The rows come from 5 hidden closed curves, with some noise, and rows from the same curve form a group. Each curve winds through 6 dimensions. The rows are also pushed far along 5 directions, which tell nothing about the answers.
In the rows, zero is written as 128.
Some rows, each with its group after it:
[164 117 135 118 138 127 172 120 157 149 139 153 120  87 105 133 137 141
  99 144 106] | Z934
[123 143 136 137 141 118  99  95 135 127 111 120 112 109 124 146 177 152
 148 112 112] | Z118
[122 139 130 123 109 106 151 145 131 145 102 143 170 101 126 146 110 123
  97 136 139] | Z118
[165  56 165 133  91 108 180 136 187 121 185 122  78 119 138 137 115 141
 109 126 136] | Z696
[120 111 139 126 147 109 142 115 152 144 111 123 166 114 110 160 122 148
 129 124 153] | Z67
[121 182  97 118 140 162 178 141  80 186 102 183 201  87 112 127  93  88
 131 156 127] | Z934
[129 127 117 130 110 134  47 119 118 108 126  95  95 165 145 109 189 122
 144 120 127] | Z565
[105 173 141 121 142 132 124 143  83 163  91 152 179 138  96 139  81 115
 131 122 126] | Z565
[100  81 130 131 185 149 141 122 125 110  87 131 141  93  49 137  44 142
 129 159 103] | Z565
[132 118 140 128  60 106 157 179 112 152 144 134 185 176 138 132  79  84
  96 110 177] | Z934
[137 190  87 119 123 152 157 135 110 154 128 166 120  72 147 102 126 107
 127 152 132] | Z118
[136 200 129 114 169 121  55 106  98 182 119 150 172 118 126 157 176 120
 175 102 109] | Z118
[106 109 127 117 131 178 190 126 155 112 134 152  75  79 140 102 135 158
 135 170 108] | Z565
[109  77 145 133 127 132  61 100 167  76 139  87  77 131 176 133 212 173
 192 105 110] | Z934
[134 181 113 125 119 140 166 143  92 165  94 165 167  98 110 118 114 102
  96 145 117] | Z696
[146 107 149 130 106 108 109 113 157 120 120 105 117 146 138 134 205 159
 110 108 128] | Z696
[105  87 122 125 137 125 150 159 140  88 126 123 131 109 118 118  36 131
 122 156 136] | Z934
[144 128 146 121 138 109  69 111 128 164 127 118 152 170 107 159 170 127
 134 104 145] | Z934
[129 144 146 125 129  79  67 128 121 154 126 109 200 183 132 172 141 124
 142  77 159] | Z118
[151 126 117 145 118 120 127 114 142  82 162 100  84 145 175 105 179 143
 136 101 120] | Z565
[144 191  94 118 154 161 126 111 104 148 130 163 106  71 142 104 169 114
 145 157  84] | Z934
[150 137 129 124 155 160 171 114 117 158 141 161 139 109 115 128 144 127
 138 134  94] | Z934
[139  18 169 127 118 126 140 143 178  91 150  95  94 156 108 128  83 155
 110 136 134] | Z696
[149 174 109 132 101 134 169 118 140 123 165 144  73 110 193  96 192 123
 129 139 131] | Z67
[114 154 121 112 158 144 124 121 118 179  99 164 161  78  97 150 122 123
 145 152 119] | Z565
[134  99 144 128 108 121 145 149 120 146 138 126 149 171  90 141  81 104
  95 126 153] | Z118
[107 126 139 109 205 132  85 113 111 163  84 134 220 143  77 171 106 143
 146 126 117] | Z118
[135 212  88 124  89 119 136 148  99 163 164 159 138 116 185 119 140  71
 140 127 162] | Z67
[ 93 131 122 112 133 170 112 133 119 116 110 126 117 134 143 105 137 140
 151 150 131] | Z565
[ 81  84 134 111 165 144  51 126 121 112  57 105 183 156  85 137 116 147
 128 155 121] | Z118
[150  76 139 119 203 154 149  77 173 121 125 116 135 116  99 144 184 196
 141 122 100] | Z67
[149 111 119 131 123 135 167 118 171  87 205 122  52 108 198 108 167 145
 164 121 120] | Z67
[134 124 109 128 155 144  70  96 144  91 170  94  81 150 181 116 207 145
 192 105 123] | Z565
[140 195 106 121 191 151  79  88  91 166 106 150 166 103 112 145 189 130
 176 110  88] | Z67
[ 84 151  86 133  79 135 108 183  76  90 135 121 124 151 170  88  66  65
 126 150 141] | Z118
[120 170 122 129 145 131 147 115  98 186  92 165 168  98  70 155 113 104
 116 143 125] | Z67
[ 91 184 100 135 109 122  94 160  60 139  89 133 190 165 123 125  80  70
 115 130 151] | Z118
[136 114 127 128 162 142 163 113 148 116 156 129 112 117 128 133 128 147
 144 127 120] | Z67
[121  87 146 111 112 107  98 146 137 163 109 112 190 180  94 156 110 122
 103 124 179] | Z67
[118 136 124 108 145 151  62 146 100 116 133 124 120 141 131 109 104 118
 167 126 110] | Z118
[ 96 137  92 119 111 162  50 171  74  86 145 103 116 198 167  77  95  79
 161 127 139] | Z696
[112 152 107 134 146 142 135 126 109 127 116 136 126 105 131 116  86 110
 145 151 134] | Z696
[134 117 130 122 170 131 148  88 174 120 150 128 108  92 148 144 179 173
 161 125 119] | Z67
[125 147  93 136 105 142 175 128 141 102 138 144  75  62 170  97 144 121
 123 157 120] | Z934
[140 173 109 142  82 124 167 147 105 121 181 144 102 135 165 115 148  87
 128  99 124] | Z696
[143 184 112 126 174 134 175  96 130 179 127 170 162  70 124 153 155 137
 147 125 124] | Z565
[104 110 119 106 162 165 120 153 113 122 113 146 137  95  98 115  44 123
 145 165 103] | Z118
[129 195 119 132 117  99  53 135  94 117 151 109 152 182 192 129 174 110
 175  63 141] | Z696
[116 114 105 127 190 144  56  92 142  77 136  89 105 132 158 119 174 164
 196 114 116] | Z565
[ 88  60 121 114 125 146  68 144 150  71 138  82  98 179 154 102 114 138
 158 145 155] | Z67
[114  62 146 122 171 167 126  95 158 107  90 120  94 106  73 120 149 180
 124 164  87] | Z565
[ 87 150  95 130 136 182 138 145  94  70 125 134  64 111 156  62  81 115
 153 178  99] | Z67
[101  86 131 136  74 124 165 185 115  85 148 118 116 159 115 109  48  99
  98 122 135] | Z696
[122 134 110 119 143 175 161 153  92 132 142 166 122  96 110 102  62  97
 140 165  90] | Z934
[101 103  92 127  69 140 145 184 119  89 149 126  92 113 155  87  53  79
 112 170 156] | Z565
[103 168 102 114 187 175  60 134  64 134 115 144 139 122 110 111  82 100
 189 146  89] | Z696
[114 112 104 133 180 172 106  82 139  84 129 112  69 106 137 106 179 160
 175 152  98] | Z934
[157  79 157 134 122  97 177 111 198 115 171 110 117 123 151 160 177 174
 123  90 140] | Z696
[ 96 120  99 125 127 146  89 156 116  59 154 101  91 142 179  89  81 123
 174 127 131] | Z118
[156 179 104 128 155 175 190 100 109 169 143 180 105  85 111 115 170 114
 124 162  96] | Z67
[163 141 128 125  77 110 115 132 147 137 171 127  89 129 178 120 201 117
 127 113 129] | Z934
[115 136 133 118 105 143 153 130 140 136 120 141 116 113 146 123 153 140
 122 141 136] | Z565
[ 97 181 127 137  95 109  85 166  68 136  84 130 190 153 138 127  85  87
 138 104 139] | Z934
[ 76  90 109 114 163 171  53 132 103 100  94 104 138 167  95 113 113 129
 158 151 130] | Z696
[118  85 181 120  96  69  48 144 139 142  87  86 201 206  97 171 135 142
 103  81 169] | Z696

New rows, each followed by its group:
[116 127 108 131 157 169 225 130 110 130 105 165 145  90  70 119  91 130
  91 160 103] | Z696
[101  84 133 134 129 131  92 125 142  90 113  92 105 138 128 120 103 142
 147 142 142] | Z696
[105  77 150 135 171 143 110  92 157  82  99  97  88 141 105 123 153 185
 144 136 104] | Z67
[131 137 147 118 131 106  53 108 134 166  83 107 159 155 101 154 182 147
 131 101 157] | Z118
[145  92 160 124 183 157 104  68 149 142 113 120 135 149  94 151 225 185
 154 113  91] | Z934
[132  98 156 130  75 111 168 131 177 116 170 117  84 133 174 135 166 150
 126 109 153] | Z565
[148 135 134 130  88 112 128 149 117 140 178 126 105 162 141 125 116  95
 124 100 144] | Z118
[133 220 103 140  87  85 116 140 100 162 114 144 157 107 162 138 142  85
 114 112 157] | Z934
[124 216 110 119 140 144 133 116  90 183  89 169 154 103 120 125 153 105
 120 155 121] | Z67
[ 62 154  95 119 189 169  61 122  66 120  51 125 190 147  75 127 107 119
 157 144 119] | Z696
[147 111 138 126  65 107 144 146 143 136 169 127 115 154 141 134 173 109
 106 103 146] | Z696
[122 113 141 126 189 142  80  90 126 136 109 114 129 156  73 146 143 160
 159 114 121] | Z118
[108 170  95 121 102 136  88 151 100 111 128 136 129 122 183 103 143  90
 143 141 120] | Z118
[128  65 170 121 118  94  84 138 156 152 116 101 169 167  93 165  90 135
 120 116 168] | Z696
[127  68 150 132 129 143 197 148 148 104 132 137 106  95  89 120  50 141
 101 154 102] | Z696
[145  98 125 134 182 145 173  71 179 123 154 128  91  89 127 147 182 175
 160 134 120] | Z696
[122 115 148 124 104 142 161 121 158 123 144 135  84 114 155 122 163 156
 133 129 129] | Z565
[101 165 122 130 143 138  91 128  96 128  94 136 156 114 140 129 130 124
 164 122 106] | Z934
[ 81  55 127 124 177 165  90 111 140  90  80 101 115 124  78 122  91 161
 146 171 123] | Z696
[121 142 116 135 153 130  77 121 101 120 134 117 125 139 117 128 113 113
 162 113 115] | Z565
[125  79 152 129  68 119 130 165 128 139 122 116 157 185 109 128  98 104
  89 126 159] | Z934
[152 167 125 130 139 135 158 126 111 153 147 152 118 114 115 122 112 116
 131 116 120] | Z118
[126 191 133 134 137  97  73  95 110 157  97 126 159 136 130 163 213 136
 152  80 127] | Z696
[136 146 126 141 158 118 115 116 109 145 123 136 146 117  92 151 109 115
 142 119 116] | Z565
[115 139  89 122 199 186  67 106  97  91 123 114 118 124 136 100 156 142
 191 126  81] | Z67
[120 165 121 127 107 138 152 145 102 165 144 166 119  95 122 130  92  87
 137 141 128] | Z565
[126 183 104 142  92 113  71 133  88 116 139 105 124 190 181 112 173  89
 138  96 147] | Z118
[110 100 160 131 178 139 106  89 149 118  85 119 118 115  83 146 150 177
 145 138 103] | Z67
[111 170 101 117 164 162  56 114 102  94 131 123 113 126 173 102 190 139
 193 113  80] | Z696
[116 129 136 116 196 134  50  92 120 159  54 113 199 151  82 151 152 161
 145 132 135] | Z696
[131 171 101 131 177 153  60 100  91 131  97 131 126 113 110 115 175 123
 161 132  86] | Z565
[118  82 126 109 142 168 154 125 156 129 130 133 115 118 116 118 132 149
 124 162 129] | Z565
[121 187 100 111 168 184  54 106  88 143 140 144 102 127 150 106 190 116
 193 134  90] | Z565
[138 136 157 132 160 113 172  82 154 203  92 167 187  62  80 195 173 160
 131 122 120] | Z934
[ 92 113 114 134 148 164 124 121 116  88  78 117 125 114 117 103 116 144
 135 156 111] | Z934
[116  67 123 126 147 170 189 125 144 125 106 141 105  88  70 114  77 136
  99 188 118] | Z696
[103  89 139 113 216 150  64  89 146 109 101 105 157 140  93 153 160 187
 180 116 104] | Z696
[126 174 116 120 170 157 106 129  78 151 124 148 173 138 119 120 115 108
 158 124 107] | Z934
[121  28 153 123  95 106 185 165 189  90 167 110 118 125 131 143  72 146
 108 124 152] | Z696
[137 112 139 130 129 148 207 128 151 117 152 149  89  92 125 117 113 146
 117 138 103] | Z565
[129 167 108 141 109  95  65 161  74 128 124 117 164 161 122 127  78  67
 130 103 142] | Z565
[135 132 142 120 179 159 136 105  99 187  81 154 202 141  57 150 139 136
 122 134 108] | Z934
[155 100 150 130 123 121  96 118 148 125 161 105 101 158 148 127 157 139
 143 110 127] | Z696
[137 197 110 127 114 112  91 160  66 141 119 133 164 175 127 109  92  76
 108 116 141] | Z934
[133  91 128 124 148 140  71 113 147  75 149  81 102 175 170 110 192 165
 165  96 117] | Z67
[144  91 177 137 101  86 162 137 149 149 130 128 148 142  87 168 110 135
  92  96 131] | Z696
[123  51 166 114 128 118 106 151 156 128 123 108 141 152  82 144  73 148
 116 126 138] | Z118
[ 96  83 118 129 165 153 101 115 136  73  90  99 117 115 117 116 123 165
 148 140 113] | Z67
[ 96  47 155 114 134 128  67 143 151  85  91  83 144 169 103 131 108 166
 125 129 131] | Z696
[109  96 147 124  98  94 105 170 131 127 141 113 163 158 123 153  70 109
 127 105 165] | Z696
[157 148 141 121 192 136  82  76 131 187 112 133 158 129 102 160 182 151
 158 121 118] | Z696
[110  98 103 120 219 183  76  94 123  89 124 109 104 129 104 112 133 156
 189 148  92] | Z565
[121 139 134 109 132 121  53 154  98 148 124 125 162 161 119 135  98 111
 150 112 132] | Z118
[ 89 107 151 128 143 125 102 134 110 152  67 131 188 126  66 160  74 127
 134 134 128] | Z934
[152 122 144 144  71  63 157 133 165 131 126 111 144 135 151 150 157 137
  85  93 169] | Z565
[ 87 109 133 136  86 120  43 162 100  94 124  96 122 177 146 120  91  97
 158 117 143] | Z934
[125 140 139 128  48  85 102 180 116 132 133 116 154 158 166 125 100  91
 105 107 168] | Z696
[143 160 111 140 153 160 169  90 126 142 111 153  91  78 104 115 171 143
 121 147  98] | Z118
[ 70  97 115 128 129 136  77 155 102  88  81  93 164 182 104 120  95 126
 126 125 148] | Z696
[ 97 156  87 127 157 176 154 140  83 111  79 146 154 112 111  91  93 118
 117 166 110] | Z696
[138 186 123 143 127 140 116 101  98 152 122 144 126 125 147 130 205 121
 153 104 101] | Z934
[144 155 109 132  40 123 168 150 150  93 194 135  28 104 236  76 177 103
 122 144 137] | Z67
[131 102 149 143 117  79 144 121 153 129  92 105 171 141 102 160 122 147
  89 103 165] | Z565
[111 203  92 122 160 161  67  94  92 154 105 142 121 109 142 125 194 117
 179 138 118] | Z565
[119 216  96 115 105 140 139 160  74 177 102 169 181 116 142 112 110  80
 111 144 146] | Z565
[109 118 150 117  94 111 124 155 124 175 113 145 163 127  94 159  80 102
 114 136 159] | Z565
[131 222  93 126 118 131 136 137  91 177 133 171 135  75 145 126 118  81
 153 132 137] | Z118
[125  79 129 134 126 124 121 125 170  64 170  88  64 138 170 111 137 160
 161 110 137] | Z118
[131 168 111 134  96 124 184 129 124 182 129 168 136  82 121 142 130  96
 109 145 155] | Z565
[137  97 135 119 145 138 113  99 165 130 153 113 109 146 137 139 198 158
 153 118 140] | Z565
[112 140  84 139 140 169 187 146  95 100 115 144 112  99 116  84  61 105
 111 171 117] | Z565
[109 166 123 127 159 164  62 123  67 132 103 130 145 161 116 110 141 112
 169 120  91] | Z934
[153 100 134 122 106 115 144 117 167 121 154 111 105 140 151 129 183 151
 112 115 151] | Z118
[105  98 137 125 104 116 123 156 135 119 133 112 149 163 135 134  84 120
 127 121 171] | Z565
[134  81 148 129 111 152 161 114 165 111 141 129  60 109 126 114 172 160
 116 150 106] | Z565
[103 157  98 138  97 129  76 145  89 100 140 112 116 169 178 108 133  86
 147 121 139] | Z118
